The rows are grouped in 4 different ways at once. Each group adds its own fixed numbers to the row, and there is some noise. The rows also spread widely along 16 directions, which tell nothing about the answers.
Some rows, each with its group in each grouping after it:
[-24  15 -12 -14 -33 -20  43  26   2   1 -10  -1 -26   1   0  10 -25  18
   9  12   2  -6   2   1  36  22  16   9  -2  -4  -2  26  22 -30 -17  27
  14  37 -10 -15 -13 -30  -6  13 -10] : (2) K475 K612 K135
[-20 -13 -19   1 -15 -12  -4  -3 -24 -30  19 -13  23  -6  -2  -1  12   6
 -11 -26 -16  13  20 -11  -8   6   7  34  11   0   4   5  19   5  27  -4
 -18  20   6  16  10 -27  13   1   3] : (4) K202 K800 K113
[ 23  -6   4   8  14  15  -7 -24 -10  -9  -1   6  18  18 -10  22  13  -7
  19   6  -6   2   5  18  31 -12 -26  28  -1  -5  14   9   2  22   4 -17
 -13  -4  14  -1   1  -9  13 -10   0] : (3) K538 K800 K633
[ -8  -2  12  -1 -38   0  21  18   6   9  -6  -6  -8  45  15  16 -10  -4
 -12   0  -6  -2  -3   3  -2 -14  10   0   8 -22  -4  14  20 -13  -4   3
  -2  38 -13   7  31  -4  -8  -1   3] : (1) K475 K761 K113
[-30 -31   5 -23  -6  -1  19  -3 -15  20  13  -8  -8 -16   1 -22  44  29
 -32 -42   8  27  18  11 -51   4   5   6  -8   0 -18 -20  37  13  18  -9
 -18  17   6  26  38   6  18 -22 -20] : (0) K961 K761 K633
[-24 -13  11 -18   2   1  32 -10  13  13  -9 -12   8  18  -4  25  11 -12
 -15  -8  -1 -16 -22  15   0  20 -11  14  -3  33   7  -3  28  -8   8  -8
  -9  11  20 -18 -12 -15  -1 -23  -2] : (2) K202 K612 K135
[  8  20  19  21  12  -5   9   1  25   0 -13 -14  -1  54  10  39 -16 -32
  12  19  -8 -27 -14   8  18 -11  -4 -15  -4   1 -11   5  -7  -3 -11   6
 -11  -6 -12 -19  -4 -17 -10   1  10] : (5) K36 K800 K633
[-15 -26  -5 -20   3 -28  22  45  -7  21 -13  22 -15 -21   8 -36   1  28
  -6 -45  32  -2  14  -4  -1  37   4  16 -10  25  -3 -21  42   9   7 -17
   5  15 -30  29  28   1  17 -13  -3] : (3) K961 K612 K113
[-11 -10  19   1   8  -3  31 -27 -16  17 -23   4  16  13  -3   4  26  10
   4  11 -18  42   8  14  -9  -4  -6   1   9  -9  16  -1  26  -6   0   3
 -13  18   8  -7   6  11   4  -7  -3] : (1) K36 K761 K113
[ -5 -27 -34 -27 -28  13 -10  13 -10  -2  40  -3  -7  15  14  14 -23  34
  12 -21   1 -14  37   6  24 -11 -18  13  -1  21  -5   9   6   6   3   1
 -22   6   9  14 -11 -33  -4 -10  -5] : (4) K538 K761 K135
[-19 -10   1  -1   3   9   5 -18  -3  -2  11 -15  27  19   9  11  -4  10
  11   1 -26  18  22  19  12 -28 -12  -4 -12   1  -9  -3   4  13 -12  16
  -4  24  10  -7 -10 -31 -14 -19  -4] : (0) K538 K761 K113
[  6 -16   1  -1 -13   1  18   6 -23   3  -4   6 -15  14  -3  17   0  -2
 -18   7  -2  -4   0  19  33  12 -19  22  20  14  21  -6  12   9  10  14
  -6  36   0 -14  -9   1   3 -10  -9] : (5) K36 K761 K633
[ 12  -9   4   7  37  11  -2   0 -26  19 -11 -10   7  27  14  16   9  30
  16 -12  12  10   5   2   4 -10  14  -3   6  -9  16  -2 -12  20  -4 -17
 -17 -13  23 -16  14  12   0  -9  16] : (1) K961 K761 K135
[ -9  -5  18   6  19  13  32  12  25  17  -8 -11  20  20 -20  17  17   3
  -2  13  11   7  -2  23  15  -8 -32  -2  -1  17  20 -16  24   7 -15 -19
  17  20  -1  -2  21   2   1 -20   4] : (2) K202 K761 K113
[-19  -9 -37 -19  15   9  -7 -22  -3 -20  24  -1  27 -34 -31   9  12   7
  -7   5   0  -9  29  18  45  -8 -19  40 -13  22  15  12 -35  39   3 -18
 -15 -13  30 -21 -42 -26  -2 -18 -20] : (3) K961 K800 K633
[-18  21  -1  24  30  12  -5 -26  -3  13 -15 -17 -13 -14  -7  -9   8  13
  11  -9  -1   6  24 -11 -30  -8  19  -2 -12 -14 -39 -10 -14  21 -10  10
 -18 -24  -2  -7  13 -23  14  -8 -12] : (0) K202 K612 K633
[  6  -4   9  -6 -25   4  19   8   2  -2   1 -17 -24  40  15  38   5   7
  24 -15   1 -13 -16   5  -6  16  -9   6   0  -6 -10  16  46 -28   7   1
 -16   6  12  16  20 -26  18   0   3] : (3) K475 K612 K135
[-26  15  -1  10  37 -20  14 -35  16   1 -22  13  38  -5 -13  -8  -4 -15
  15   8 -11  18  18  -4  13   2   2   9  -5  13   5  13   6  -1  -8 -10
  -9 -15  -4 -17 -18 -16   4   7   2] : (5) K538 K761 K113
[ 11   5   5  21  -3  18  -8 -19  -2 -10   0  -8  16  22   0  10   2  -8
   8   4 -15  10  15   9  13 -37 -17   8   0 -24  -4   5  -3  25  -5  -2
  -4  15   0   6  19 -15   6  -8  -2] : (3) K36 K761 K113
[ -9   4  -3  10   6   4   6   7  11 -18  11 -26  12  14 -10  28   8   0
  16   1  -9  -5  10   7   7  -6 -18   4  -8   8  -8   1  12  -1   0  -6
 -11   1   6   7   6 -36   4  -3   3] : (1) K36 K800 K113
[-30   4 -18 -23 -26  -5  17 -17  -6   4  21 -11  10  23  26  20 -14  26
  17 -10 -16  11  22  -9 -13 -25  24  -4  -4 -20 -14  39  12 -27  -8  13
 -14   5  16  -6  -3 -30  -6  10  -3] : (4) K538 K761 K633
[  5 -15  15  21   2  -1   2  10 -10   3   1 -19  11  37  24  12  15   0
 -15 -28  -3  11   3  -3 -30 -21   2 -10  16 -13  -4 -17  17  16  13 -16
  -5  21 -12  15  51   9  16  -8  11] : (1) K475 K761 K113
[-14 -12  11   3  -6   3  30  35 -16  18 -26  -7  -2   9 -11   7  -1   7
 -23  -5   9   3 -11   5  17  22   5  26  12  12  24 -22  30   6   7   3
   5  49  -4  -4  21  -5  -8 -18  13] : (5) K961 K612 K135
[  1 -25  16 -15  12  -9  25 -14   5   0  -6   2  31  18   0  17  36  -1
   6 -16  -4  21 -12  25   2   6 -30  14  -5   7  20   1  49  -2  10 -27
   0   9  14  12  14   4  21 -17   1] : (3) K475 K612 K633
[ -7 -18  18  -3  -7 -21  24  16   6  11 -22  14  27  33   1  -3  -4 -20
 -20  -8   4   0 -11   5  19  10  -6  20  11  14  28   1  37  -1   7 -23
  -1  33 -14   6  21  14  -8  -8  18] : (3) K36 K761 K113
[ -4 -16  12   3  -6  12  14   0  -4  16  -3  -4   2  16  12   7  10   7
  -3 -15  -4   6   6  16 -15 -18 -21   0  -1   4 -10 -26  26  18   6  -1
   4  26 -13  15  29 -14  13 -23 -13] : (3) K475 K800 K113
[ -6   5  17  -1   2   3  -1  -4   8   5 -18   7  -1  14 -12 -21  -3   5
  22   3   3  15  12   1  14   2  14  18 -23 -26  -4  19   5   5 -14   0
 -22  -5  -1   9  10  -9 -19  -4   7] : (2) K961 K761 K113
[-20 -23  21 -12  17  15  31  10  -3  34 -15 -18  31  24   5  14  18  36
   6 -11   8  28  -5  12 -15 -10   2  -2  -6   0  22 -15  35   1 -11 -16
   6  22  16   2  33   2 -10 -25  14] : (2) K475 K612 K113
[  9   5 -12  25   8 -19  -3  -2 -33 -10  -7   2  -6  -1  18 -10  -8   9
  10 -15 -12  18  24 -14   7  -4  12   3  11 -19  -9  -4  -8  20   6  20
  -4  14 -21  -4   1  -9  19   8   0] : (4) K961 K612 K633
[  0 -10 -13 -21 -26  18  20  22   1  13   6  -4   2  35  13  39 -16  23
  11 -11  12 -22  -5  12  22  -5 -18  18   7  11  12  17  43 -19  -6 -17
  15  31  10   3  19 -28  16 -11   3] : (0) K538 K612 K113
[-15   9 -17  23  -5  16  20 -19   1  15  -6  -4  11   3  -1  23 -17  -5
 -13  30 -25   2  30   4  17 -33 -27  -9  26  21   1 -19 -19  19 -10  21
  12  34 -22 -28 -20 -13   7 -12 -16] : (4) K538 K612 K113
[  2 -20  -2   6  17 -18  21   4 -46  18 -16  15  22  20  33  14 -17  22
   5  -5  -8  12   4   7  27  -8   0   1  25  12  30 -18   6  19   1  12
  15  35  -6 -31 -13   1   0  -9   4] : (3) K475 K800 K633
[ -7 -19   1   5 -18 -20   1  -8  -7  -4   2  -1  22  27  14   0  -4 -14
 -11 -13 -25  14  19  -6  -8  -4 -11   4  19  11   0  -5  25   5  14  -3
 -22  23 -17  13   4  -1  10  -3   9] : (0) K538 K612 K113
[-12 -18  13  -3   3  11  12  -3 -18  24  -7  -4   9  16  23  -3  -4   7
 -17 -23  -4   2   4  11  -7 -23  10   3  -8  -3 -10 -21   3  30   0  11
   4  33  -1  -7  21  -7 -12 -30  -8] : (3) K538 K761 K633
[  1 -20  12  10  20  40  -6  -8 -13  29 -11  -7   5  22 -14   8   3  42
  41   6   6  22  26   2  -4   0 -18  17   2   9  15 -14  19   6  -8  -3
 -35 -14  20  14  17 -10 -13 -21  16] : (4) K538 K761 K113
[ 17 -21  18   7   4   5 -18 -14 -11  -4  -4  -2  11  41   4   7  18 -11
   8 -12  -8   6   4  -3  -8   2   3  20   5  -8   8   5   4  10  18 -16
 -47 -10   8  16  17  11  -3  -9  18] : (4) K538 K800 K113
[ 12 -18  23  -3  20 -21   3 -17  11 -24   6  -6  24  17 -11   1  54 -26
  -1 -10  -9  24   1  22  -3   8 -22   1 -10  -1   7   0  17  13  17 -30
 -29  -9   4  20  12  21  17  -5   1] : (2) K36 K800 K113

New rows, each followed by its group in each grouping:
[ 12 -26  -5  -2  10 -14  -6 -17 -20 -21  28  -3  16  30  35  25   1   4
  24 -28 -23  11  17  15   6  -2 -37  -6   9  24  -1  -8  27   4  20   5
 -18   4   6   6 -18 -25  24  -7  -1] : (5) K538 K761 K113
[ -7  -9  26  -2   9  11  30   3  16  15 -13 -14  13  38 -16  35  17  -9
   0  17   3 -11 -23  19  10  13 -21  12   5  25  26  -7  25 -10  -1 -15
 -10  10  17 -13   3  -2 -10 -19  10] : (2) K202 K800 K113
[-15 -11  -8 -17   3 -13  18 -18 -25   0  16 -10  17   5  14   5  28  41
  17 -21 -11  46  20   9 -18 -10   4  -8   1 -17   2  16  36 -11   2  -6
 -10   5  24   7  11  -7  22   5  -2] : (0) K961 K761 K135
[-40 -27   3  -6   2  11   4 -11 -10  15  -1 -10  21  -6 -11 -15  13  15
  -9 -24  -9  16  18  -4 -34  11   0  29  -6  23  -2 -24  29   9  23  -1
 -34   6  11  18   9 -25 -11 -27   3] : (4) K961 K800 K113
[ -4  -5   2  -6  16  18  11   5  16  19   0  -1 -15  -3  -7  10  11   7
   5 -23  24 -27   1  14  -7   1 -25  11 -19  23 -21 -17  26  12   4 -19
  -1 -12  -3  13  25 -25  23 -21 -17] : (3) K36 K800 K633
[ -8 -26 -12 -46  38   8  18   0   6  10  25  -6  20   0  11  17  19  37
  16 -21  18  -6   6  43  34 -15 -21  -6 -37  25   7   3  -4  23 -18 -19
  12  -9  36 -19 -20 -16  -6 -31 -18] : (2) K36 K761 K633
[-17   3   1   3 -22   8  21  22  -6   3   1 -21 -37  -3 -15   4  16  31
  15  -4   8  14  21 -11 -21  26  12  12   0 -11 -15   2  25 -22  -2  14
 -27  10   0  25  30 -16   4   2  -3] : (4) K538 K612 K113
[  2 -24  19  -7 -22  18  12  26  -1  10  -6 -10 -25  19 -12   7  19   3
 -18  -8   8  -9  -6  21   6  20 -18  22  -3   7   1 -19  25  11   7   1
 -15  35  -1  19  27   0  -2 -29  -3] : (0) K961 K612 K113
[-17  -7  18   3  28  27  27  -4  11  18  -9 -30  16  12 -12  27  17   2
  -5   9  -3  -2  -9  25   9  -8 -13   0 -15  20   5 -26  -7  22 -14   4
   6  22  21 -24  -2 -14 -18 -38  -5] : (2) K538 K612 K113
[ 17  -3  21   1  18  -1  23 -29   5  19 -14   2   4  55  25  36  15 -12
  16  -7  -2  -4 -20  10  -8  -2  -9 -13   8   6   5  12  25 -19   5 -13
 -11  -8  13 -15   5  12  19  -2   4] : (4) K538 K761 K135
[ -1 -11 -20  -1 -15   6  15   1 -11  -3  17   1   1  12  22  18 -19  21
  13  -6 -17   6  23  23  33 -26 -32  -7   1  11  -5  -8  14  10  -5  25
  23  42 -11  -5 -13 -36   9 -10 -16] : (4) K475 K761 K135
[ -8  -2   4  30  -3 -19  19 -13 -30   4 -18   6  -1   4   6  -4   6   6
  -1  -3 -14  31  16 -16 -20  13  -1   9  38  -1   9 -12  28  -2  15  11
 -12  22 -18   0  13   7  28  11   0] : (3) K475 K761 K113
[-10 -18 -24   8  -4  18  -8  27 -17   2  32 -25   0   3   2  15   2  37
  -3 -29  14  -1  38 -11 -19 -13 -12   9  20  15  -3 -17  12  15  10 -21
 -16   5   2  24  37 -16  19  -6   5] : (1) K538 K761 K113
[ 12  -3  23  11  -3  11  21 -16 -11  25 -22   0  -9  27  25  10  17   4
   4 -13 -12  22   2   9 -30 -24  -4 -17   6 -25 -17 -14  26   4   1   4
   5  26 -18   9  43   6  29 -12 -11] : (1) K538 K612 K113
[ -3  -3  12  34   0 -15  10  41 -13  -8 -27 -10  -2   6 -26  -7  -9  -8
 -11  11   2   1   2  -3  38  31   4  28  12   7  16 -17  14  15  -3  14
  -7  39 -20   3  13  -5 -17  -4  23] : (0) K36 K612 K633
[  4 -14  -5 -14  19   2   2   1   5  12   0   6  17   8   0   3   6  21
  19  -8  12   6  20  11  18 -14 -16   0 -12   2   8   3   5  20 -13 -27
  -9 -17   2   7   8   1   6 -11   3] : (3) K36 K612 K633
[ -8  -5   8 -20   1  15  33  11   1  57 -26  15 -30  28  14  15 -12  33
  13   3  23 -19  -5  11   0   7   1  -3   0  15   0  -4  24 -16 -16   2
   0   5  -2 -15   6  -6   2 -16 -11] : (0) K961 K800 K113
[-12 -12   8   0   5  -7  18 -14 -21  10  -7  -3 -20  12  24   3   4   4
  -7 -17 -10   0   1   8 -10  11  13   1  -2   8 -15 -13  -1   8   9  34
 -12  18   3 -19 -13 -10  -5 -17 -18] : (4) K475 K761 K633
[ -9   5  19  19  12  -4   9  35   5  25 -28 -12 -10  12 -10 -20   6  11
 -11   5  18  17  20 -14 -11  -5  30 -14   2 -21  -2 -17 -11  21 -19  -8
 -17   7 -32  12  48  27 -16  -3  16] : (5) K36 K612 K113
[-22  -3  19 -13  32   5  19 -19  46  39 -21   2   0  19   2   3  -1 -17
  -3   4  -1 -16   6  19  -7  -8 -18 -30 -26  36 -26 -23  -4  16 -17  -4
 -16 -25 -17 -13 -14  -5 -11 -30 -12] : (5) K202 K612 K135
[-17  -7  20  18   1 -10   8   7 -23 -12  -4 -24  39  35   5  11 -12   8
  18  -4 -24  29   1  -6  11  -1  20  17   3 -16  16   5  28  -6  -3  17
 -13  32  15  -3  10 -28 -30   1  34] : (2) K538 K761 K633
[-11 -12 -12 -12 -41 -24 -13   7  10 -41  10  15   5   8 -36 -11 -11 -22
   6   9 -13  -9  21  -9  43  45  -9  62   2  14  17  38  18 -17  18  -7
 -54  -4  -3  26 -27 -24 -18  12  14] : (4) K202 K800 K113
[-13   3  -7  -6   8 -12  -3  -7  13 -17  19 -15   9   3  -7   1  22  -4
  -7 -16   4   6  20  -3  -8  -9   9   4 -10 -12 -11  21  -2   6   3 -22
 -26 -19   6  12  16  -5   9   7  -1] : (5) K36 K761 K633
[-21   4  -1   4 -31   5  12  21   6  -2  -3 -15  -4   9 -14   6  -8   1
 -13  -5   1  -8   3  -3   4   3   6  26   0 -10  -9   8  30  -6  -3   2
   0  31  -9  15  29 -30   0  -5   5] : (0) K202 K612 K633
[ -5 -13   1 -13 -13 -10  27 -13   2   7   5   8  20  24  16  15   4  -6
 -16  -4 -11   8   0  21  13 -20 -20   0  10   3  12   6  22   3   3  -6
  16  33  -7 -12   0   2  13  -7 -11] : (2) K475 K761 K633
[ 10 -12  -7   0  19  -7  -4  19 -12  -5  -4  12   1   2 -13  -5   2  27
  33 -13  20   8  18  -3  27  27  -9  32   1   5  20  12  26   0   2 -25
 -19 -16   6  17  11  -8  13   6  16] : (1) K961 K761 K113
[  7   5  39  32  36  18  -7 -34  18  16 -40   5  25  25 -22  -9  13 -39
  -2  20 -12  11  -3  10   5 -18  -8  10 -10  -9   4 -18 -17  38  -5 -11
 -21  -7 -10 -10   9  12 -14 -21   9] : (2) K961 K800 K113
[ 21  -9  11  -5  11 -17   8 -16 -10 -13  -1  12  -7  18   7   9  16 -16
   1  -3  -5  -2  -7  22  30  15 -16  12   1   2   9   8   1  12   7   2
  -9   5   5 -16 -19   7  13  -6 -11] : (2) K202 K761 K633
[ 10 -15  -3 -18 -14 -15  12 -34 -17 -18  28   2   2   9  15  11  45  15
  14 -21 -19  42  20  24 -15 -12 -28  -6   2 -26  -9  20  43  -9  14  -5
 -11   7  12  22  10  -2  47   6 -20] : (0) K961 K761 K633
[-14 -13  14  17   5  -8  23  18  -3  11 -11 -16   4  31 -11  23   4  -1
 -15  11   2  -3  -7   3   8  23  -4  11  24  24  25 -11  19  -5   2  -1
 -15  21   5 -14   5  10 -13  -7  19] : (0) K475 K761 K633
[ -9   7   8   1  -7   9  10 -20  -1  26 -13   3 -18   6 -20  -5  16  20
   7  29   0  30  30  -3 -14 -11  11  -7   9 -25  -2  11 -11   2 -14  -3
 -37 -17  -7   0  10  22  -2   9  -9] : (2) K475 K800 K135
[ 17  -8   4   8  -1 -27  19  -7  -4 -30  11  -1  36  33  12  34  15 -24
   0   1 -23  11 -10  22  31 -11 -32   4  15   0  24   9  27  -1  13 -10
  17  33  -5  -8  -4  -5  26   8   4] : (2) K475 K800 K633
[  1  -7 -15   7 -18   2  13  37 -58  19 -19   7  -9   7   8   2 -31  60
  19 -11  16  18  13 -22  22  14  22  32  37 -13  34   4  37  -9  -3   5
   8  38  -4  -1  24 -13  11   9  22] : (2) K202 K612 K135
[ -1   3 -18  -5  -9  20  22  22  -6  17 -16  15 -18 -30 -35  -6   3  32
   0  12  26   6  24  11  37  -2 -13  32   1 -10  13   6  11  13 -15 -13
  17  22 -13   6  26  -7  19  -5 -16] : (1) K36 K612 K633
[  5   7  -2  16   0   0   5  -8   6 -26   8 -16  -9  -2 -12  15  27  -9
   2   5 -11  15  18  12   6  -4 -22   1   2 -11 -11  -1  -1  14   3   2
  -9   9 -10  10   9 -12  26   0 -16] : (5) K475 K612 K113
[ 26  26  19  10  -9  -4   9  -5 -17  21 -48  34 -32  27  25 -14 -13  -2
  23 -16  18  -6 -15 -18  -2  -1  47  20  -3 -58 -17  34  15 -10  -6  -3
   5   7 -23   3  50   2  25  16  -5] : (3) K538 K800 K113
[  1  12  10  35  40  -6  -5   5   2  20 -32   7  17  23   6 -11 -29  -7
  11   1   3   4  14 -10  20 -15   8  -7   3   2   3 -16 -11  29 -13  -4
  -3  -5 -26 -14   9  -2  -9  -1  23] : (5) K961 K761 K135
[-17 -31 -14 -37 -10   5  -1   3   4 -22  38 -28  49  12  -8  19  23  11
 -16 -16 -10  13  15  23  24 -25 -10  14 -18   3  19  15  -1  22   2 -29
 -16  16  35   8  -3 -11 -18 -21   9] : (2) K36 K612 K135
[ -5  -7 -11   4  21 -11  -1   1 -16   0  -5   0  34  30  27  24 -37  15
  35 -15 -10  -2   6  -4  28  -4  -6  10   4  16  16   3  22   1  -2   2
  -1   1   6 -17 -21 -42   1  -3  23] : (5) K961 K612 K633
